The rows are grouped in 4 different ways at once. Each group adds its own fixed numbers to the row, and there is some noise. The rows also spread widely along 17 directions, which tell nothing about the answers.
Some rows, each with its group in each grouping after it:
[  0  -3  -4  -3 -19  20   8  -9  24 -44  -8  14 -15  17 -36  23  12 -27
   6 -16 -16 -35 -24  -3   3   3  22 -13 -16  -5 -13 -14 -39  32  43  13
 -25   4 -14 -29   5  14] : Liv (3) Q q513
[ 18  24   5 -27  35  39  29  -5  47   8 -14  11  23  38   1  -7   0 -25
  16 -20  13 -10 -10 -12  38 -16  37   9  -9   5  21  37  -6 -14  76  14
   8  12  -9 -13  -3  22] : dule (0) W q867
[  1  11 -12   0  34 -30   4  13 -32  -5   6   0  -4 -24 -12  -4   4   0
 -15 -17 -29   9   7 -13  73  39   8  -3   5  16   2 -10   4 -25  31  16
   4 -41 -13  -1  61 -14] : mav (2) P q94
[  0  29  10 -32  56  -5  -3   8  -2   4 -45   8  -6 -19  19 -22  11  13
  22 -39   0  26 -46  39 -43  29  -6  33 -19 -61 -31  31  30  -7 -10  15
  52  17 -29  18  13  35] : Kivu (1) Q q867
[  4  17   7 -27  13  -4  12 -10 -32 -23  10   2  29 -22  22  61  16  -7
 -18  -6 -31  20 -21 -52  35  18  -5  15  12  -8 -61 -40 -23 -38   5 -34
  -1 -15  29  11  52  -5] : vupu (5) P q94
[  4  17 -12  -1   6  -1  -7 -22  41 -20 -19 -39  -4  18  17  35 -18  20
  14   7   2  -8  -6   4 -18  -7  -5 -32  14 -24 -31   3   0  -8   6   5
  27 -19  10  -3  40 -10] : vupu (5) W q513
[ 48  22  13  21 -17 -11  25 -10 -12 -32   4  21  20 -18  61   7  24 -39
  36 -50  -8   0 -31 -24 -22   2   9  66   3  -5 -38 -20  -5  -2  56 -14
 -15  14 -20  23   2  48] : mav (1) P q94
[  5 -35   9 -12  -9  -4 -23   3  -8  28  -4  -9  -1  14   8 -35 -24 -24
  -5 -17  11 -20 -16  27 -46   5   0  38  -7  10  14  24  65  34 -10  32
  -6  48 -18  13 -54  13] : dule (2) P q867
[-11 -46   1  14   1 -21  31  -9   6 -23  10  24 -34 -20   3  26   1 -31
  19  11 -40 -20   7 -18 -22  -5 -30  24 -14 -22  -7 -22 -38  42  20  22
 -10 -27  -1  -9  28  40] : Zosi (3) Q q867
[-12 -24  12   3   1 -26 -39  19 -35 -33  37  31  13 -15 -45  28  20 -20
 -25 -10  -8  12 -23 -14  -4  35 -16  -7   0  25 -57 -25 -27  12 -40  12
 -42  21  35  23  -2 -12] : Liv (4) Q q867
[-15 -42  22  32  12  10 -20 -40  10 -13  -7  15 -47   4 -27 -18 -19   4
  44  12   6   5  26  15   5  -7 -35 -42 -16 -56   9   8 -70  26 -65  -7
  10 -12  13 -21  22  12] : Zosi (4) Q q867
[ 45  29 -18  11  11 -17 -41 -14  24  -5  20   6  11 -11  25 -24  21   2
  25 -15   9  24  12  33   8  -6  10  -3 -16  12   6  21  -7  -6  30 -11
   6 -18 -12  38 -12   4] : Kivu (0) W q513
[ -6 -56 -14 -15 -28  16  12 -14   4 -43 -33 -23  -8  20  -2  14 -53   2
 -20  14 -14 -14  -8 -10 -61   6 -41  -5  15 -64 -36 -10  15  13  17  15
  24  35  28 -24  -7  28] : Zosi (4) Q q867
[ 30  37 -39 -37  -4  -8 -32  -4  28 -37  -3 -16   7   0   2  -5  34  26
  12   8 -17   9   3  38  -1  -3  11 -20 -15 -27  -8  12   4 -24  45 -15
  33 -36 -27  25  -1  -5] : Liv (5) P q513
[ -9  -2  24  -3  14   7  13   8  -8  49 -49 -11 -30   1  41   0 -21 -23
 -31 -76  -1 -39 -11   8  15  16  48  28  -7  21  32  -6  44   6   1  -7
 -10  35 -38 -47  -3 -20] : vupu (4) Q q513
[ -4 -14   3 -37  24   2  -9  24 -18  23   2 -10  26  10  10  18  -7   8
 -54   1  -5   7  18 -36  31   6   5  14  17  23  13  -6  26 -38 -12 -19
   1  22  19 -12 -11 -25] : Kivu (1) Q q867
[  6  41  19  -7  27  12 -21 -20  40  48  35 -19  20  37  -2   4  30   4
  63  33   3 -12  -8  -4  31 -37  19  31  -6  20  32  24   7   5 -41  12
   4 -17 -26  34   8 -18] : mav (4) P q513
[-30  -4  50  46  21  -2   4 -11 -17  23 -30 -22 -34  19   1  10 -33   6
  22 -13   7 -10 -33 -10 -30   4 -17   7  12 -19  -5  -2   1  33 -79  12
   2  28  -7 -30  27 -11] : mav (1) Q q513
[ 18  15  17  25  26   4 -14 -21  22 -14 -17  -7   9  14  16 -16 -42  -4
   1 -39  48  24   1  25  -2   5   5 -45  12 -10 -33  28 -19 -23   7 -14
   7   4  41  -7  12   6] : vupu (5) W q867
[  2  24  -8  47   5 -58 -36  33 -23 -15  -5   1 -33 -15   3 -34   3  31
 -12 -36   1  26  -3  44  -6  27   1 -34   2  20   1  -3  -1   7  12 -12
   4 -10 -27  -2   2 -37] : Zosi (0) P q513
[ 21  25  -2 -15 -17   5  12 -19   3 -42  -9 -17  15   9 -21  34  18  -1
  -8 -18   6 -42 -19   2  27  -2  62  -7  39  10 -28 -24 -32  13  34   3
 -50 -34   0 -33  42   1] : Kivu (0) W q513
[  6 -68 -27 -19  -6 -18 -33  -3   5  17 -10 -25 -16 -24  40  33  -8 -35
 -16 -30 -29 -40  31 -17  14  33   0  17 -15  16  16 -12  57  -2  -8  24
   2  25 -10   9  10 -10] : vupu (5) Q q513
[ 43   1  -1 -11 -14 -39   1 -63 -27  -2   1 -29  12 -45  42  -2  -6 -32
   7 -39 -10 -18 -20  56 -12   8  49  47  13  -2 -33   3  28  44  47   7
 -43 -56   2  15  34  40] : Zosi (0) Q q867
[ 10  -1   9  17  13 -16 -17  21  27 -24  14  40 -12   1  -3  14  43  -8
  24  15 -12  24  11 -22 -18 -20 -22 -24 -21  -3  24   6 -59  11   7 -20
   0  -2   3  15 -28  -5] : mav (0) W q867
[-13 -36  11  40  16   3   4  -8  22  15   4   8 -29  11  17  -3 -65 -24
 -30 -38  11  -1  26  -8   5   6 -18 -27 -14  38   3  -4 -17   5  17   1
  -5  32  20 -39  -6  -2] : Kivu (0) Q q867
[-13  17  41  17  48 -13  38   9  10   7  -9   4  -4  15  23  -6 -10   4
  23 -34  40 -20   3  10   4 -14  22  27  30   6 -10   1 -14 -25 -32  21
 -10 -20  -5 -16  33  21] : dule (2) Q q94
[ -4 -34  20   9  21 -10  60  28 -18 -54   4  34  11  -5  15  11 -24 -15
 -30 -19  14  -3  22 -36  -3 -11 -17  13  28  -9 -32 -27 -53 -52  20  -8
 -13  -9  44 -25  10  45] : dule (0) P q513
[ 25   7  15  15  33   3 -27 -44   4  20  25  19   9 -13  28 -19  23 -21
  69  -4  -2  27   6   4  33 -12 -16  32 -35 -17  10  26 -19  -1 -27 -12
  15  -6  -9  52   5  24] : dule (0) Q q513
[  5   3  -8  -5  -9 -10 -23  32 -17 -50 -14  17   7   7 -17 -25  21  32
 -17  -1   9  18  -3  12 -26   8 -13 -14  16 -37 -21 -10 -11 -31 -15 -16
  13   9   3  14 -29   1] : vupu (1) Q q94
[ -5 -39 -36 -58 -33   9 -65  -7   2 -18   7 -35  15  22 -62  32 -12   4
 -53  43 -21 -16  -6  -5  -7  23  -9 -43   1   3 -15  -3  39  18 -17  31
  -5  18  32   5 -16 -34] : mav (3) W q867
[  6 -31 -26 -39  -1 -20 -23  32  39   8 -22  -6 -22   1  29  16  19  -4
 -37 -24 -18 -28  52   4  13   0  40 -21 -14  31  65   4  21  -9  45 -12
   0   4 -21 -24 -30 -34] : Zosi (4) Q q867
[ -6  14   0  22   7  18 -13 -16  11 -13  23  47 -21   5 -34 -16  13  -8
  17  -4 -19  11   1  -4  46   2 -23 -22 -38  -8  -1  -9 -60   6   4 -10
   6  -7 -19  -1   4   0] : mav (0) Q q867
[-13  -7  33  -3   9  -2 -33   5  24  -7 -10   3 -10  15 -14  57  50 -15
  39   1  -4  -6 -27 -43  -6   5  14 -26 -10   1   6   0 -38  36 -43 -13
 -19  31   6  -3   8 -30] : vupu (3) P q867
[ -8 -38  14 -13  19 -29  -1  -7  16   8  -2 -37  -9   6  20  22 -15  21
   4  42   8 -11  38   0 -38 -32 -12   3  26 -14  25   1   0   0 -47   3
   2 -38  26  -7   9   6] : Kivu (3) Q q94
[-21  14  43 -11  27  27  39 -36 -32  58   7   7  -5   8 -15  -5 -14 -16
 -10  36 -33  -1 -20  -8  30 -41   8  45 -14 -12  35   0 -19  33 -17 -26
 -14 -40  -1 -23   4   8] : vupu (3) Q q513
[ 40   0  -6  14 -48  39 -61 -59   8   8  23  -8  26  45 -14 -39  -7 -10
  24  31   1  20   3   2  22 -30  -7 -21 -24  -1  35  30  -5  38  25 -44
 -11  31   2  21 -69 -18] : dule (5) Q q867
[  0  -9   3  12 -11   4   2 -16 -26  -4   9   5 -23  11 -61 -63  -5  13
  11  20  -1 -28   4  42  25  -9   4   6  14 -21  20  -2 -20  36  -8  20
 -22 -41 -39 -26  10  16] : Kivu (5) P q867
[ 17  34  29  -9  56 -35  -2   2  34  28 -10 -20  30  10  51  19   8  -9
   3 -33  25  20  -1   2   9 -19  57  -9   8  50  29  47   6  -9  48 -23
 -16 -16  26   5  -2 -20] : dule (0) Q q867

New rows, each followed by its group in each grouping:
[ -6  22  28  13  45  -3  -6  25  37   7  33  34  19  33 -41 -33  19 -16
  20  -8  37   7  -6  13  27 -14  30 -13  -1  44  16  35 -37  -4   7  18
 -24  -6  11  13 -20   2] : vupu (0) P q867
[-25  29   0  -5  18  43  -7 -36  26  19  17 -16   5  40 -26  48 -14   9
   7  21 -24  -3  -9 -53  79   4 -10 -25 -11  11 -17 -14 -20 -13 -13  -2
  19   4   0 -17  58 -41] : mav (1) Q q867
[ 39 -11 -20 -14 -40   5 -30  -9  14   7 -12 -30   3  28  22 -30   7   6
  -4 -10   8 -28  33  21  15 -15  43   5  14  12  54   7  35   3  34 -15
 -12  11 -29 -11 -47 -14] : Zosi (0) Q q94
[  8 -12 -32 -17 -12  -7  -5 -19  -6  24  18  -4 -14 -16  24 -18  -1   0
  -9  10 -38 -16  20  24   7  -4 -23  42 -19 -12   3 -18  39   1  14   7
  23 -27 -39  22  -1  12] : vupu (0) Q q867
[ 29 -56   1 -35   7   4  -4 -50 -24  32 -14 -19  -2 -46  68  39  -5 -35
  -2  -5 -35  -2  36 -35  24   4 -10  38 -13 -33  17  -6  21 -11 -19 -30
  11 -12  18   7  30  18] : vupu (1) W q867
[ -6  18  20 -36   7  12 -18  -1  31   4 -12 -14   5  34 -12  20  42  18
  31  13  13 -27 -13   2 -10 -21  25   7  13 -21  12   5  -2   2 -54   4
  -1   5 -18   0  -8 -11] : mav (0) Q q867
[  5 -27   1 -18   0  10 -24 -32  12  41   5 -11  -4 -12  51  14 -38 -38
 -35 -47   1 -19  21  13   8   4  14  17 -25  32  -3  -6  37 -13 -16  -9
  -5  24  12   2 -19  -2] : vupu (0) Q q513
[  5 -24  28  10   3  -2  14 -12  -5 -12 -63  -6 -34 -18  44  -7 -47 -34
 -21 -87  20 -18 -19  30 -46  23  25  -8  -5 -21 -18   4   7  12  15  -8
  -6  34   7 -44  -4  27] : vupu (0) P q513
[ -5   4  38 -19  42 -17 -14  -1 -72  63 -11   5 -20 -29 -15 -42   2  -7
 -31 -14 -24  32 -17  33  28  17  17  20 -22   2  44  22  19  22 -29 -27
  -8 -13 -16 -13 -10 -17] : Liv (0) P q867
[  3 -22 -13  -9  10 -49 -13  -5 -56   1  11 -40  21 -22 -18   3 -22   5
 -40  11 -23   1 -10   2  17  35  -5  12  34  10 -23  -6  50   7   5  33
 -17 -33  25  14  42 -10] : mav (0) Q q867
[  0 -14 -10  28   6  -5 -13  27  25 -25 -22 -15 -28  46 -41 -72 -20  40
  13  11  35 -17  31  52 -17 -11  -6 -37  21 -31  42  27   0 -10  -6  29
  21  -4 -23 -24 -26   3] : Liv (0) Q q513
[ 25  -7  13 -20   2   4 -25 -28 -13   7  32   4  44   3 -15  -9  20 -26
   1   9  10   0   8   0  49 -11  33  16  10  15   7  12 -11   1  -6 -15
 -44 -23  28  25 -13   5] : vupu (5) Q q867
[ 15  18  18   5  25   4  17   4 -10  -7 -27  15  -4  14 -27 -43  28   3
  30  24 -16  11 -12   4  14 -25  15   9  -8 -46  66  32 -29  24  35 -15
   2 -32 -25 -12 -16  16] : mav (3) Q q513
[ 14 -13  -7   3  36 -57 -11  61  25 -37  -3 -13  10   2  -8  17  29   2
  -5 -21  25 -16  21   6  -3  16  39 -26  38  38  13  16  -1 -24  23  40
 -22 -19  17   2  17 -12] : Liv (0) W q513
[-10 -16  39  22  -5  20 -32 -46 -35  30  -3 -26   6  20 -11  43 -11 -20
  23  -9 -11  -1 -40 -57  40  24  -4   0   3   8 -14  -8   1  48 -55 -10
 -29  58  14 -12  33 -41] : dule (4) Q q867
[  3 -21 -22 -34  -1  17 -47 -15  16 -18  -9   1  -3  -1 -21  27  13 -17
  -7 -18 -19 -12   6 -19  48  37  10 -35 -25  -6   1   0   2  -4   1   9
   4  23  -2   1  12 -21] : mav (2) Q q867
[ 37 -34 -12  -1   4 -20 -18 -49  37 -13   9 -36  23   0  34  36 -15 -36
  13  -4   1  -9  44 -24  43  -8  35 -32   3  37  26  22 -10   5  64  -4
 -30 -35  49   5  28   0] : dule (3) Q q94
[-21 -44   1 -81  14   0 -48 -12  -3  14  -8  -7   0 -19  -8  60  -8 -27
 -57 -17 -13 -14  -9   0  -7  33  12 -15 -26  18 -29  -2  30   3 -50  17
 -11  24  38   0   5 -19] : dule (3) W q867
[ -7 -16  48 -50  -2  43 -14 -36 -16   5 -26   3  15  11 -13  25   5 -29
  -4 -18  16 -19 -39  -4 -10  -1  30  17   2 -38 -27   0 -15  16 -71 -20
 -31  37  27 -16 -17  14] : vupu (5) Q q867
[  0 -16   7 -50   7  39   0 -23 -35  -3 -11   9  22   6 -27  15  16 -12
  -8  23 -35   0 -16 -37  44  -2   0  21 -13 -40  10  -3 -13   0  -9 -19
  -1   8   9  -3  -1   5] : dule (4) Q q513
[-26 -20 -15 -22   2 -14 -32  -4  -2 -15  28  12  -6  -8 -40  14  -4   3
 -24  32 -29   5  -3  12 -13  10 -33 -16 -16  -2 -36 -16  -9   7 -30  20
   2 -24  20  27   3  -4] : vupu (5) Q q94
[-15  30  13 -25  11 -13 -39  15 -36  23  22 -11  23  21 -60 -20  -2  15
 -35  24  -9  18 -48  22   2  14   9   0   7  31 -11  10  34  15 -28  18
 -14   0   3  19 -21 -36] : mav (5) P q94
[ 11 -35  -9 -21   2  11 -20 -19 -13 -28   8   8  31  -4 -29  21 -18 -53
 -16 -23 -18   4 -26 -28  38  47   8  -4 -10  12 -41   4  -1  12  45  26
 -25  35  42  11  13  18] : Zosi (5) Q q94
[ 16 -44 -31 -12  21  16 -64 -48  40  -2  27 -18  10  15 -41 -32 -24  -5
  35  34   9   6  46  19  52  11 -20 -41 -18 -11  17  41  -2  -7 -15  38
  21 -14  23  33  15  11] : Kivu (5) Q q94
[ 11 -13   4  -4 -30   4  -5 -30  -4 -30 -51   3 -48 -10   6 -27  -2   2
   9 -43   2 -30  -6  58 -33   4  22  -7  -5 -61  -5  -9 -15  36  -2 -11
  -5  -7 -34 -38  -2  23] : Zosi (4) Q q867
[-12  -8 -22 -63 -26  20  -4 -33  -6  -3  -9  -5 -18 -16  15  30 -12   6
 -51   3 -41 -20   3  17 -15  -3 -11  12 -18 -34 -39 -46  12 -16 -15 -20
  19 -20  -6  -7   0   6] : vupu (0) Q q94
[ 19 -48   2  -7 -24   2 -20   9  -7  -2   7   2   6   6  22  30  29 -24
   2  21 -31  -6  20 -53 -10 -15 -10  26  -9   1  45  -8   2   9  -5 -29
 -11  38   1   8 -50  -6] : Liv (1) Q q513
[-11 -19  13 -17 -14 -18  11 -22 -21  35 -11 -28 -31 -15  19  25 -31 -18
 -52 -27 -26 -41  -4  27 -21   1  28  22  -1  27   0 -26  33  39  -1  -2
 -34 -19 -13 -41   8 -14] : Liv (4) Q q867
[  7   2   9 -32  59 -12 -11  50  11  10 -21  11  11   5  -5 -27  21  -4
 -13 -51  30   1   7   9  40  29  45   0   5  24  28  31  18 -39  15  16
   3  25 -12  -9  -5  -3] : Kivu (0) P q867
[ 14  15  10  -3   8  21  52 -25  -5  23  -8  -9   9  13  20  -2  -5 -30
  42 -10 -29 -37 -44 -18   7  -2   4  92   3 -25 -12  -8  38  23  33  40
   5   5 -47   5  32  45] : mav (4) Q q94
[-25 -36 -27 -44  -5   2  -4   5  29 -30 -16  -8 -21   2   1  37 -18   5
 -20 -14 -14 -39   4   9 -26  25 -20   0  -1 -30 -52 -28  19 -15 -15  40
  26  14  -8 -14  27  13] : Zosi (5) Q q867
[-18 -42  -9 -31  50  13 -34 -30  13  23 -24 -19 -14  -1 -29  -9 -51 -18
  -7  -2 -15  21   1  11  32  43 -15 -40 -34 -26  10  51  25  13   1  33
  38  18  29  -3  25   0] : Zosi (2) Q q867
[ -8 -18  33  12  67 -20  35  22 -42  16 -30  19  -9 -25  -3  -2  -1 -42
   6 -34 -29   7 -27 -34  39  36   5  34 -10 -10  26  19   0  11  19  24
  -5   6  -3 -15  41  19] : mav (5) Q q513
[  6   4  36  43  35 -29  27  11  -2  -4  42  11  29  14  26   6  -9  -9
  29  12  21  27   2 -38  -6 -28 -24  26  26  29 -19  -1 -32 -20  -1  -1
 -14  -9  37  26   9  19] : dule (0) P q94
[-13 -58 -25 -27 -11   8 -42   6 -27 -20  -8   6  -5   8 -69  14  13 -16
 -19  33 -55  -2  -7 -46  44  38 -21 -34 -24  -7  26  -1  -1  34  16  18
  -6  31   3  -1  -6 -26] : dule (5) Q q94
[  4  -7 -28 -70   5  -8 -10  43  26 -30 -13  23   4  -5  -9  14  58  -7
 -17 -20 -16 -37   4  10  -4  13  30  21 -10  -7   5  -8  18 -25  22  28
   2   2 -35  11 -22  11] : mav (0) Q q867
[-11  -7  29 -18  24  44   8 -31  30  -1   1  25  -6  27 -33 -20  -3   1
  30  28  15  -3   8  13  -3 -39 -10  -2 -13 -51   9  17 -59   8 -42  -7
   7 -12  10 -13 -12  32] : Kivu (4) Q q867
[ 15  15   0  -7 -27  -5  10 -29 -11 -29  22   6  15 -14  40  38   6  -1
  -3   1 -21   5 -13 -15 -30 -15 -32  37   5 -26 -65 -44 -12 -11   0 -28
   1 -11   7  21   5  20] : mav (0) Q q867
[ 21   5 -28   9   2  21  23 -16  39 -23  -8 -16   7  28  31   0 -25  12
  19  12 -12   4  27 -22  20 -21 -20  -3   3 -34   7   4  -8 -32  69 -13
  45  -7  -1  -7  13  14] : Zosi (4) Q q513
